There are 2 nested groupings, the coarsest first. Each group lies inside one group of the grouping before and may be the whole of it. The rows also spread widely along 6 directions, which tell nothing about the answers.
Known rows, each followed by its group in each grouping:
[ -6   6   5 -18  27  18   4  22  -6 -12  12   5  -3  13 -14  20  11  34
 -18   3]
z732 z416
[  0  -7 -20 -11   2  -2  -3  20  -2   9  -2   1  -9   8 -10   0  -3  33
   2  14]
z659 z969
[-22   6 -10   5  -5  -2   6  34 -20  -9  14   4   5  11  11   7   7  39
  -4   9]
z659 z311
[ 18   4  -3 -14  16  11   8  26 -21 -10  20  -9   5   4  11  -7 -13  16
  -1  29]
z732 z65
[ 10  34  -1  -7  12  11  22  53  -6  -4  -1  30 -16  -3   1  -8 -12  30
  -1   9]
z732 z991
[ 10   8  -2   0   9   6   4  37 -10   0  -1  14  -8  15   5   3  -1  37
   7  20]
z659 z749
[ -7  14 -29   0  -5 -13  -7  10   8  -8  12 -16 -12 -22 -23  16  -9  35
  -6  17]
z659 z603
[ 14  11 -11  10  11   6  20  36 -31   3  10   7  -7  12  10  -5   1  17
  22  12]
z732 z815
[ 21  33  -2  14  35   7  15  30 -24   6  19   3 -14  13   3  15   0  17
  21  25]
z732 z65
[ -9  25 -24  11   3 -11  10  34  -7  19  -9   7 -22   2 -14  13  -3  28
  11  19]
z659 z311
[ -1  -3  -8 -21   7  10   8  22 -16  -5   9   1   3  10  10  -4  -7  25
 -11  13]
z732 z65
[  4  19   8 -12  19  20   7  35 -10 -27  27   6   9   5  13   2   0  38
 -17  12]
z732 z65
[  7 -12  -1  -8   4   5  -1  30 -17 -12   7   1   5  18  13  -2  -1  36
   2  23]
z659 z749
[  6  29 -18  23   4 -10   4  36 -13   6  10   6 -13  -1  -4   3  -1  31
  19  13]
z659 z969
[ 15   2 -32  -1   9 -11   2   6  -8   6   9 -21 -13 -11 -17  10  -7   8
  13  24]
z732 z815
[-19  -7 -25 -15 -11  -8  -3  16  -1  -5   2 -15   4  -6  -7   3  -6  33
 -15  16]
z659 z311
[ -2  28  -9 -16   6  11  14  39  -6  -5   3  15  -3  -2   6  -4  -8  32
 -10  10]
z732 z65
[ -6   6 -18  -6 -13   3  13  29 -16 -15  12   3   7  -7  12 -12  -4  26
  -3   4]
z732 z815
[  7   9 -32  -7  -6 -12  17  23 -15  18 -10  -1 -20 -17  -4 -10 -26   5
  13  18]
z732 z991

New rows. What belongs after each?
[  6  21 -11   1  14   0   1  20 -14 -20  33 -16   7 -11   6   9  -6  23
  -6  20]
z732 z65
[  9  29 -13   0   1   4  12  40  -7 -17  18   8   0 -11   2  -4  -4  29
  -1   8]
z732 z815
[-10  17 -29 -12 -15  -2  19  33 -14  14 -13   9 -12  -7  10 -17 -15  18
   2   6]
z732 z65
[-11  -1  -6 -15  -6   6   0  33  -3 -11  -3  15  -3  10   6   3   4  51
 -14   7]
z659 z749
[  3  15 -27   6 -18 -14   4  34  -8   8  -6   3 -10 -10   3 -10 -14  28
  11  19]
z659 z749
[ -4  10  -6  -2  14   2  -5  24   1  -8   6   7 -10   9  -6  22   9  49
  -5  14]
z659 z749
[ -1  -2 -10  -3  19  -2  -5  18  -7  -7  14 -13  -1   8 -10  17   0  30
  -5  28]
z659 z311
[ 13  19   6   1  23  12   6  31 -15 -24  33  -7   7  -5  -5   3  -3  22
  -6  19]
z732 z416
[-17 -11 -19 -31   3   7   8  11  -8   9  -6  -1  -7  12   0   6  -3  27
 -14   8]
z732 z65
[ 15   0  -4  15  22  -3  -8  15 -18 -12  27 -15   0  11   4  22   7  31
  11  30]
z659 z749
[  8  -1   7 -20  14  17  13  38 -17 -16  12  14   5  10  11  -7  -8  32
 -10  12]
z732 z991
[-25  -2 -26  -4  -3  -7   8  21 -12  20 -16   6 -17  17  -8  13   5  31
   4   8]
z659 z311
[  6 -21  -3 -21   4  17   7  21 -18 -24  20  -5  17  12  12  -8   0  30
 -12  11]
z732 z815
[ 16   3  -9  -5  10   9  19  33 -23   9  -1  13 -12  16   5  -7  -2  18
  16  14]
z732 z815
[ 12  30 -15  12  25  -1   6  23 -10  -2  18  -2 -16  -4 -13  21   5  25
  14  14]
z732 z815
[ 16  30 -11   8   9  -7  -3  37   4 -12  13   1  -8 -12  -6   7  -9  36
   4  26]
z659 z749
[ 14  -9   3 -18  20  15  -7  28   3 -15  13   5   4  17  -9   4   1  45
 -11  21]
z659 z969
[  7 -16  -8  -6   6   7   1  16 -16  -8  10  -8  -2  16  -1   3  -4  29
   3  23]
z659 z603
[ -2  15 -32   2  12 -11   6   8  -4  11   3  -7 -24  -7 -20  23   5  25
  10   8]
z732 z815
[-19  14 -26  -2   0 -10   4  10  -9  -5  15 -12  -6 -18 -14  11  -1  22
  -9   2]
z732 z416
[ 13  28  -3   7   6   3  14  44 -21 -18  25   6   1 -14  11  -7 -12  25
   2  14]
z732 z991
[ 19  30 -31  -1   9  -9   6  23   4   4   7  -6 -16 -23 -21   5 -14  17
   8  23]
z732 z815
